There are 5 ways to turn a row about zero (a turn may also mirror it). The second row of each pair is the first, turned, with some noise. The first 45 pairs use one turn. New pairs use 2 turns, one after the other, and a turn may come again.
(in the rows, 128 means zero)
Known pairs, each followed by its turns in order:
[135  68 131 119 129 127  75 125]
[125 133 164  71 142 162 110 135]
B

[173 130 109 149 141 163 130 117]
[107 108  94 130 155 139 123 168]
E

[145  85 157  84  91 111  74  88]
[ 94  57 104 155 100 146 109  83]
W

[ 80 125 179 160  70 154  80 208]
[ 93 208 106  68 179 115  61 125]
Q

[134 144 177 127 162 132  95 139]
[130 111 151 102 180 157 117 114]
Q

[171 139  73 120 130 127  86 123]
[194 119 103 136 143 107 154 145]
Q

[158 136 162 103 113 135  94 159]
[138 137 112 133  99 122  94  76]
W

[116 116  80  88 158 117 150 129]
[163 128 107 155  84 147  97 138]
E

[149 119  81 146 108 109 203 136]
[125  97 129 105 201 176 109 134]
R

[127 101 142  90 163 122 129 104]
[102 104  89 138 108 108 128 151]
W

[125 132  94 118 135 140  89 149]
[107 158 144 126 137  94 133 147]
R

[116 171  89  75 186 181 187 123]
[116 199 130 182 111  84 130 204]
W

[133 125  97 147 137 122 165 138]
[131 121 120 168 101 123 106 127]
Q

[127 144 108 128 145 103 113 130]
[140 156 104 121 115 132 133 131]
E

[114 158  95 107 196 174 121  81]
[171  61 177 107 104  94 137 108]
Q

[108 146  94  96 148 129 148 154]
[145 166 114 152 115 144 130 168]
W

[162 135 132 183  84 159 149 153]
[101 128 148 137 195  91 121 165]
E

[182  93 193 115 116 153 176 110]
[109 178 130 100  93 102 174 195]
B

[168 159 188 123 158 108 127 129]
[ 87 142 112 151 132 142 192 109]
E

[142 149 102 150 100  87 129 125]
[124 121 100 132 130 150 162  86]
B

[143 114 116 126 150  87 125 193]
[151 137  98 118  85 176  96 111]
B

[ 73 115 158 123 117 135 148 119]
[ 81 146 155 102 102 129 118 113]
Q

[130 186 113 135 104 132 142 161]
[144 189 150 138 140 148 129 111]
W

[138 128 147 158 177 116 136  71]
[190 129 156 129 136 111 173 144]
B

[160 152 119 119 133  83 183 136]
[118 178 125 189 128 147 124 131]
E

[117 158 182  98 132 135 117 185]
[134 125  67 113 121 109  77 162]
B

[154 150 146 105 108 184 139 103]
[103 141 152 172 132  85 101 108]
W

[126 116 112 113 139 104 115 165]
[134 131 118 124 116 165  99 117]
B

[175 112 166 126 158 139 160 144]
[143 145 121 113  73 121 143 174]
B

[142  86  91 135 154 134 197 195]
[184 117 137 205 135 116 123 190]
E

[ 87 166 141  92 120 121 110 110]
[121 137 105 179 124 136 168 108]
W

[147 128 129 139 102 154  93 117]
[119 145 139 158 127 126 169 129]
R

[128 113 164 126 175 115 153 114]
[177 158 138 132 117 120 133 160]
B

[127 136 160 109 105 109 155 121]
[ 88 128 109 121 119 155 147 120]
Q

[115 115 108 137  86  71 103 139]
[143 198 105 142 127 140 151 117]
Q

[157 152 102 149 110  62 151 129]
[156 134 171  88 163 170 121 109]
R

[133 124  77 132 150 144 151 155]
[151 152 151 118 116 133 114 177]
W

[ 87 109  59  74 133 109  97  90]
[190 153 154 102  66 118 180 130]
Q

[141 143 108 157 116 162  54 144]
[ 91 158 176 150 121  94 177 137]
R

[158 101  70 157 138 107 130 115]
[107 144 158 110 155 173 124 171]
R

[152 129  86 160  99 125 163 126]
[122 108 151 123 183 161 139 136]
R

[129 146 108 160 159 150 100 125]
[108 121 157 113 111 111 153 161]
R

[ 88 140 125 132 153 156 164  91]
[152  74 108 133 119 117 120 170]
R

[132 128 202 132 184 148 126 138]
[102  95 139 140 111 138 210 132]
E

[134 125 112 126  84 147  95 170]
[145 119 113 119 159  70 112 114]
E

New pairs, each followed by its turns in order:
[137 185 135 114  85 102 136  60]
[ 96 124 139  57  65 111 111 114]
E E

[120 107 106  91 109 125  92  99]
[107 103  80 129 107 157 118 127]
Q Q

[136  94 126 107 152 131  84 145]
[124  99 149 134 127 167  88 115]
W W

[ 97 104 118 125 150 131 101  97]
[118 133 109 112  78 129 146 113]
B R

[103 169 151 167 130 139 157 147]
[161 100 153 135 147 174 130  97]
R E

[137 144 114 141 133  96 129 113]
[115 116 133 164 131 108 134 127]
Q Q

[108 168  87 162 128 124 165 110]
[139 114  81 100 108 100  84 134]
R W

[122 140 131 121 135 147  67 101]
[113 113 116 176 113 154 117 162]
E W

[117 129  81 134 120 127 162 136]
[131  95 100  90 122 133 117 113]
E B

[139 127 135 124 100 154 193 166]
[140 149 128 100  67 112 163 103]
W W

[125 125 127 135 124 154  77 158]
[118 154 103 119  76 129 128 123]
Q W

[125 160  82 104 117  88 126 146]
[ 86 138 184 136 123 147 107 135]
Q W

[143 166 119  95 103 131  61 145]
[176  72 108 137  91 156 147 144]
Q Q

[134 148 120 181  65  94 117 101]
[167 136 113  85  79  69 139 138]
E R

[177 150 182 101 123 120 126 123]
[158 128  87 131  85 141  87 144]
B Q

[179 125 171 119 173 128 162 115]
[127 149 127 190 161  79 120 129]
B E

[123 130 124 132 125  85 126 137]
[120 104 118 138 110 119 105 142]
W E

[147 106 145 136 142 126 134 103]
[ 88 120 138 132 119 111 122 125]
R B

[109  96 143 186 137 147 134 118]
[145 127  98 102 138 121 174  91]
Q W

[108 141 154 158 132 110 106 122]
[ 87 130 120 136 141 121 119 162]
W W

[139 129 146 113 161  81  80  98]
[ 93 144 165 180 138 113 120 162]
E W

[179 142 137 147 106 120 113 179]
[112 158 117  84 124 136 168 170]
E W

[122 114 167 178 183 160 160 104]
[108 177 128 173 173 133 152  83]
B E

[102 115 136 155  99 162  90 137]
[137 128 142 115 114 191 149 144]
E Q

[ 75 158 134 121 151 132 141 187]
[125 125 137  68 170 139 176 128]
W R

[102 143 152 163 119 144 137 111]
[102 150 140 153 139 131 129 164]
R Q

[121 155 108 223 128 142 151 189]
[163 213 158 102 160 108  84 163]
R B

[129 122 117 156  76 111 106 145]
[ 94 107 164 130 160 123 127 101]
R Q

[121 167 167 124 124 106 106  96]
[158 101  85 124 115 138 116 161]
Q R

[ 74 108 161 145 135 164 155  57]
[131 150 175 193 104 181  91 118]
W Q

[138 114  99 153  81  57 107 141]
[142 108 111 125  58 104 184 117]
R R

[104  81 142 130 124 153 136 121]
[ 90 154 136 118 114 158 108 133]
W R

[154 114  95 156  79 172 111 137]
[105 179 133  90  90 116  95 148]
E R

[107  88 130 144 158 100 190 150]
[103 106 128  80 152  69 121  96]
Q B

[128 115  86 143 162  49 180 163]
[130 111 230 115 146 108 128  80]
Q W

[189  92  74 122 158  75 153 160]
[139  89  97 121 102  40 106  87]
W E

[156 116  51 117 144 103  88 113]
[115  84 172 136 149  68 105  98]
W E

[ 87  94 130 200 134 115 154 130]
[139 168  81 119 127  85  86  93]
E W

[111 139 134 116 127 115 107 157]
[122  97 131 139 139 133 133 154]
Q B

[ 63 126 116 158 129 159 122 121]
[108 142 111  71 149 105  93 141]
W W

[108 114 111 106 131 140 113 171]
[100 118 128  97 124 164 106 119]
E W

[ 71 144  97 186 150 117 135 110]
[119 116  70  67 144 161 109 125]
E Q

[ 75 115 163 136 145 135 157 153]
[153 141 134 173  91  89 138 118]
Q R

[130 183 186 133 149  89 112 129]
[122 154 108 200 149  86 149 123]
E B

[ 95 187 120 182 150 115  93 150]
[137 131 178 101 137 185 184 131]
B B

[126 106 100 147 132 124  91 123]
[109  86 130 127 124 151 136 108]
B E

[130 143 115 162 100 145 173 119]
[112 125 149 121  88  87 114 104]
E R

[108 161 164 157  85 113 102  80]
[148 129 105  64 120 152  90 171]
B R

[156 138 135 126 126 111 155 109]
[116 124 139 103 115 114 133 156]
E E

[146 101 155 113  94 110 169 121]
[113  99 100  98 130 148 105 166]
R E

[172  55 123 135  96  42 161 170]
[ 77  58 183 127 169  74 188 138]
Q R

[145 142 145 160 104 120 117 164]
[133 140 145 120  92 125 169 147]
Q W

[110 154 182 119  86  80 109 122]
[107 155 136 182 137  99 165 173]
Q W

[155 120  62 126 130 140 148 147]
[108 115 115  96  98 162 147  85]
Q B

[102 135  95 124 160 131  79 156]
[138 152  95 170 146 123  88 105]
E E

[134 135 110 160  91 101  57 116]
[ 93 166 161 119 145  88 156 173]
W B

[165 180 161 115 138 179 110 113]
[ 91 125 122 120 162 163 184  94]
W W

[ 87 180 120 128 130 114 162 166]
[117 201 155 120 120 105 132 135]
W W

[149 206 112 134  98  90 123  95]
[122 151 134 179 178  81 172 130]
W W

[147 143 119 205 183 165  76 145]
[169 113 179 164 202 182 141 126]
Q Q

[126 139 100 167 132 131 135 147]
[120 125 105 134  95 121 100 114]
R R

[123 108  97 147 196 151 124 117]
[142 147  84 120 148 174  82 115]
W W

[169 162 136 145 124  96 108 153]
[ 95 134 136 189 125 122 141 114]
W W

[ 58 177  95 159 113 139 135 141]
[119 131  43 111 165 151 105 134]
E B

